The rows of a group lie close to one hidden flat surface of 13 dimensions, which passes through zero. Surfaces can cross.
Known rows, each followed by its group:
[-23   3 -25 -53   6 -21 -26 -39   7   9  35  41  -7  11  48 -14  36   0] -> (1)
[ 40  12  -1  11   6 -18 -20   2  17 -53  30 -17 -22  53  -1 -25  -2 -20] -> (3)
[  6  -9   5  17 -21  -3  -7 -11  18 -15  -6  17 -37 -24   9   3 -19  33] -> (0)
[ -8   4  -5  -4 -42 -26  21 -35  17 -25  23   6 -11  10   9   8 -21  -4] -> (2)
[-65  60  30 -24  -4   6 -21  23  24 -14  27  31   8  26  26  -2  33 -21] -> (2)
[-29  31 -52 -49 -45 -31   0  31  26   6 -46  -7   0  -4 -39 -20 -23 -51] -> (0)
[-25  46  22  -4  48 -23 -25 -25 -29 -31  17  51 -25 -21  36  52  64  18] -> (3)
[-35  42  20  -3  22 -28  12  29 -28  -1  15  18  -4  25 -29  11   2  -4] -> (1)
[ 13 -12 -10  11  15  14  -7 -24   8 -10 -14 -60 -13  57  30 -32   1 -56] -> (3)
[ 29   7 -24   6 -41   5  22  34  18 -31  -2  24  75 -45  -3   7   5   3] -> (3)
[-15 -17 -37 -52  41 -23  -8 -16 -53  38 -27  42   0  51   1 -32   7  18] -> (0)
[ 22   2   8   2  27  -1 -24   2   1  -8  33 -18   8  14 -40  46  38 -32] -> (2)
[ 28   5 -52   1   4   9 -36  24  10 -52  18  54  17  48   6 -22 -49   3] -> (2)
[ 12  10  -4  29  22 -21  10  12   3 -31   6  22  37  31   4  14  -9 -61] -> (2)
[-36  -5 -31  21  16  -1 -13  -4 -31  15  17  11 -16  11  59 -16   4  -6] -> (2)
[ 38 -17 -17   1  52 -16 -24  17  -8 -19 -36  27 -20  21 -20 -12 -24   7] -> (2)
[-15  52   5 -50   5 -44  35  10  44  -4 -37 -17 -15 -34 -24  21   9  16] -> (2)
[-34  52 -18  -1 -24   8  -8  35  -9 -21  16  18  13 -25  22 -17   9  11] -> (1)
[ 20  35  -8   6   9  12   7   6   5  39  33 -34  11 -22  10  47   3  23] -> (3)
[  3  -8  14 -16  -2  -1  21  36  61 -22 -50  10  49 -57   0 -38  -7 -33] -> (3)
[-10 -17  42   3 -17  17  -3  19 -43   6 -21   4  -9 -29  -9 -52  55  35] -> (2)
[ 55   3  37 -38 -10  19  18 -14  48  54   4 -50  -7 -22 -49  15 -45  17] -> (1)
[-34 -28  -6  10  13 -16 -39  11  20 -13  17  27 -37   2  -8 -15  -4 -31] -> (3)
[-11  16  -2  14 -27  15  14 -22  11   7  -7 -84 -33  -1  32 -10  14  -3] -> (3)
[ 45 -11  -1   4  40 -22  14  29  20   8 -16  75  34 -37   8  15 -29  36] -> (0)
[-11 -20   3  12  -2 -10  12 -26  -7   3  -4 -17  -9   5   5  17  10   0] -> (1)
[  2  -1   7  10   0  10   5  -4  21  22  43 -29  16 -26 -17  59  18 -17] -> (1)
[-24  -4  18   1   5  -2  44 -11 -30  53 -12 -49   9  35  -3 -11  -8 -34] -> (0)
[ 29  16 -25 -24 -24  64 -33  23  14  18  13 -29  31  18 -33  15 -27  16] -> (0)
[-13 -10  41 -13 -45   9   5   5 -37   7 -38   2 -15  13 -60 -17  14  12] -> (1)
[ -2  19  32  42  -2   7  28  25  42 -14  -2 -58 -14 -46  16 -13 -29 -12] -> (0)
[ 11 -17  73  30 -45   6  59 -46  -7   5  -4 -20  -4  10   3 -10 -30 -10] -> (2)
[ 39 -55  -9  29 -12  19   3  -2 -26   9  42 -28  16  -4 -36   6  -5  22] -> (0)
[ 10 -21  33  -8  16  35 -16 -13  13  42  -2  11 -11  -3  -7  31  -8  36] -> (0)
[  4  15   5 -23  42  -1 -44  25  40 -26  19  19 -21  -7  13 -51 -11  -7] -> (1)
[ 15  -3  28   9  23  -2   0  -6   1   8  -2   2   3  21  -7  14   0 -48] -> (1)
[  1  -9  11 -52 -11 -13 -19 -37  67   0  45  10 -29  11 -37  20 -38  -3] -> (2)
[  3 -48 -46  27 -52  33  -9  -4 -18  22  27 -34  31  17 -17  11  -1 -34] -> (3)
[ 11 -23 -12 -35  26 -55  13  -1  11  -6  18 -12 -10  -3 -40 -15  17  19] -> (1)
[  8  16  12 -38 -45  42  13 -22   6  21 -18  40  44  18  11  23 -16  38] -> (2)
[-22   9  39 -16  -2 -25  35 -30  10  11  12 -10  -5  -9   3   8  23 -14] -> (1)
[ 11  -2 -35 -16  -4  -9  15  36 -11 -15 -60   8  19  17  11 -75 -21  13] -> (3)
[ -9  16  17 -42 -22 -30  10 -28   5  13  26  12 -51  33 -20  -8 -14  54] -> (3)
[ 10  14   2   4  -6  20   0  27 -19  -2 -35  10 -20 -26 -15  -8 -31  76] -> (3)
[  0   4 -33  20 -34  -5  -4  -5 -17 -52  22  16   4   3  13   1  -7  19] -> (3)
[-20 -10  -8 -12  -2 -36  44   4 -42  12   4 -19  31 -15   0 -41  50 -17] -> (2)
[-11   7 -30 -60 -35  -7  34  -7 -37   8 -20   9  21  14 -11 -45   7  61] -> (0)
[-22  17 -33  34  -3  15  26 -11 -16  -9 -15 -17  12  -1  73   2 -25  16] -> (1)
[  8  15 -18 -53  45 -15 -45  23  33 -25  53  24   4  16 -35  -3  14   2] -> (2)
[ 11 -33  10   1  15  11  -6 -31 -29   8 -19  -8  -7  42  -4 -16   4 -15] -> (1)
[-24   2  12   5 -36   6  20 -12  -7   1   1 -14  14 -23  15   6  30  -4] -> (1)
[ 13  17 -30 -17  31  18 -27  42  -7   7  -2   3  18 -28   0  -7  17  37] -> (3)
[-15  -8  11 -41  -9  40 -26  -9  33  39  -5  -6 -12   9 -17  12 -25  10] -> (2)
[  6   1  12 -12  25  29 -26  23  22   9 -37 -11 -13 -31 -12  -4   7   7] -> (0)
[  4   6 -17  -8  -8 -25  54 -34 -10   6  41 -68   7  11  -7  -2 -17  -9] -> (0)
[-27 -32 -40  -4  33  36  16 -20   3   8  19 -31  22 -44   5  12 -80  13] -> (3)
[ 22 -11  12  13  43  -9 -10 -52 -15 -37  42 -15 -24  31  18  14  15  -1] -> (0)
[ 24   0 -28  11  56 -13 -20  -3   4 -10  -6  20   0 -10  27  25  -7 -15] -> (0)
[ 20  30 -16 -32   7  25 -78   7  40  37  59  -7 -31   2   4 -22 -20 -47] -> (1)
[  2  13 -33  -4  37  -8   7  -8 -13  -6   4  -9  15 -15  43   2  20  11] -> (0)

New rows, each followed by its group:
[ 22  36  13 -19  51  -8 -13  16 -15  29 -25  27  -7  36  21  10  31  10] -> (3)
[ -1 -18  17   9  18  22 -15 -37  -8 -25 -29  -6   3  14  23  14  20 -40] -> (3)
[-18  16  -1 -36   6  -8   2  28  30  36 -12 -11 -11   5 -30 -22 -39  -6] -> (0)
[ -4  24  45 -33  36  -3 -30  -4  31  -9  48   3 -21  24 -31  27  21  -6] -> (2)
[  0   1 -12 -25  23  17 -20  39 -10  54   8 -45  15 -18 -28 -36  18 -35] -> (1)
[  0 -12  41  11  31  50 -26   4  19  28 -10 -28  -8 -11 -16  31  -3  -3] -> (1)
[ -5  33 -12   5 -60  18  15 -38   3   2  -7  -6   6  38  31  45 -32 -16] -> (0)
[  8  11  14  -8  21 -26  29 -42  -7 -12  11 -14  15 -21  20  29  46 -18] -> (0)
[-20  24 -44   8 -68 -11  11   6  20  32  29 -42  17 -16  46  12  66 -30] -> (3)
[-40  13   1 -11 -51 -15  41 -13  10 -43  12 -13 -18 -63  -4 -30 -26  56] -> (3)
[  3   2  32  11 -30  33 -37  33   1 -22   8 -10   3  -6 -25 -41  24 -48] -> (1)
[-30  24 -53  21 -62 -30  -2   1 -25 -11  46  -7 -17   6  13 -12  -1 -19] -> (1)
[  5   4 -11  -8 -60  18 -17 -24 -12  21   2  14 -25  21 -19  26 -21  23] -> (1)
[-35   1  24  37  12  50 -20  -6   2  -5 -17 -44 -36   4  47 -25 -24  -2] -> (1)
[ -5   6  -9 -31  45  12 -19  14  36  19   8 -38 -12 -21   3 -21 -12  15] -> (3)
[ 18  13  -2 -12  18  12  21 -24  -6  11  59 -10  41 -24 -19  57 -12  21] -> (3)
[ -1  -7 -17 -28   2   3 -38  -5  20  24  33 -13 -21  -9 -11  -3  11  -7] -> (1)
[-17 -13  14  16  -6 -35  35  -9  25  16  93 -47   0 -22 -43  15 -32 -37] -> (3)
[ 15  -6  58  -9  53  16  -9 -17  -5 -21  17 -11   4 -16 -45  26  12  -3] -> (3)
[ 31   8 -12  -5  17  27  13  -1  -8 -14   6   6  60   8  10  15   1  15] -> (1)
[-26  -2  38  17  -7 -31   9 -16  15   9  -2  -2 -36 -48   0  29  37 -26] -> (2)
[ -8 -24  34   3 -43  -9  33   7 -33  23  10  58  30  40 -23 -16   2  13] -> (0)
[-34  -3   9  44  14 -22  14   3 -35  27 -31   0 -37  23 -17  43 -14 -18] -> (1)
[-23   9  -7  36  49  -6   0 -14 -30  10  37 -42 -14   2  24  33  25 -42] -> (3)
[ 12 -10  -3  35 -32  17 -17   8 -38 -19   8 -13 -12  39 -36  -9 -16 -18] -> (1)
[ 12  -2  30 -25 -20  -1  13 -61  34  33  22   0   1  -5  24  28  12 -26] -> (1)
[ -5   3 -26   2   3  -6  -6   2  30  10  14   9  11 -35  21  27 -12  -9] -> (2)
[ -1 -19  -2 -23  -4  11  -3 -10 -21  14  11 -12 -17  42 -23 -31 -17  35] -> (0)
[-22  16  -8 -44  21 -28  16   7  22   3  45  70   7 -55 -13  18 -40  65] -> (3)
[ 38   8  27  30 -64  31   9   7  -6  -9 -33  25   6   8 -37  40 -44  15] -> (1)
[-10  44 -14  64 -26  19  -4  61 -27 -33  19 -16  16  -4 -16   7 -17 -28] -> (1)
[-22 -13  13   9  -3 -15  56   6 -53  18 -26  26  49 -38 -15   8   6   0] -> (3)
[  5   7   9  10  -8  -7  25 -45  -5  15 -14  16  12  30  22  54 -13 -19] -> (2)
[  3 -15   3  16  21   0 -30  -6   2 -18   9  21 -26   4  12  10   1   4] -> (0)
[ -1  -3 -31  -9 -15 -16   0 -29  16  15  -9  25  -5 -16  57  -4   2 -11] -> (1)
[ 29 -22 -40  -4 -27 -18  10 -31 -10  12  -3   7   6  17   8   8 -13  -2] -> (1)
[ -3  18  51  -6   0  14  25 -47  16 -40   6   2  -6  36  48 -25 -28   9] -> (1)
[ 17   2  33   2 -10  23  54 -40 -16 -27 -18  -2  54  21  29   5   2  31] -> (1)
[  6   5 -21  -4 -25  11  28 -12   7  18  -6 -83  11 -33 -22  11   4 -14] -> (0)
[-47  18  -6  17  27 -30  -7   5  29  24  56  14 -10 -61  45  37  32 -17] -> (0)
[ 28  36  -2 -42 -21   1  -4  22  -3  -6 -24  -2  -9  12  -8 -38  30  72] -> (3)
[  0 -31  -3  11 -15  14 -18 -10  13  14  17  26   6  -1  -9  33 -18 -14] -> (3)
[  9 -49  37  61 -24  47   8  10 -34  30 -10 -24   6  40 -14  -6 -26 -11] -> (0)
[-24  -6  81  31   3  52   4 -22  29 -78   5 -19 -18  -4  25  -2   5  44] -> (1)
[-28  -1   2   7 -39   7   8 -28   1   2 -17  13  -5  37  25   4 -23 -24] -> (2)
[ -7 -25   9   7  -6  -1 -11 -13  11  21  12 -32 -50  14 -26   1 -31  -6] -> (0)
[  6  13   7 -33 -59 -10  35 -22  36 -27 -19  50  54 -26  25  14  31  -6] -> (3)
[-12   7  15 -12   8 -36  -5   4  33  -7   6  58 -22   1   8   0 -12 -12] -> (3)
[ -8 -13  -5  20   1   5 -11  -7  -3  11  20  -2  -2 -10  17  12   5 -21] -> (2)
[ 50 -13  15   6   3  42  -8  26  -1   4 -10 -17  38 -19 -38  19  13  11] -> (2)
[-11  11 -38  37  23 -19 -29  56  -3   5  13  42  11 -28  24  13  12 -27] -> (3)
[ 13 -12  -6 -46  -8  17 -10 -23  61  33  -7   4  17  22  20   7  -9 -18] -> (3)
[  7   5   4  46   4   6 -13 -19 -30 -13   1  18 -18  28  36  34   2   0] -> (2)
[-20   2  23  -9  24  -9   9   2  -9  34 -36  30 -18  -7   4   2 -18  16] -> (3)
[-25  39   6 -24 -36  18   5 -15 -36  -9  36  -1   9  30  -8   7   6  29] -> (1)
[-18 -33  48 -41  21  10  18 -57  -6 -63  -4 -29 -18   1 -40 -43 -28  10] -> (3)
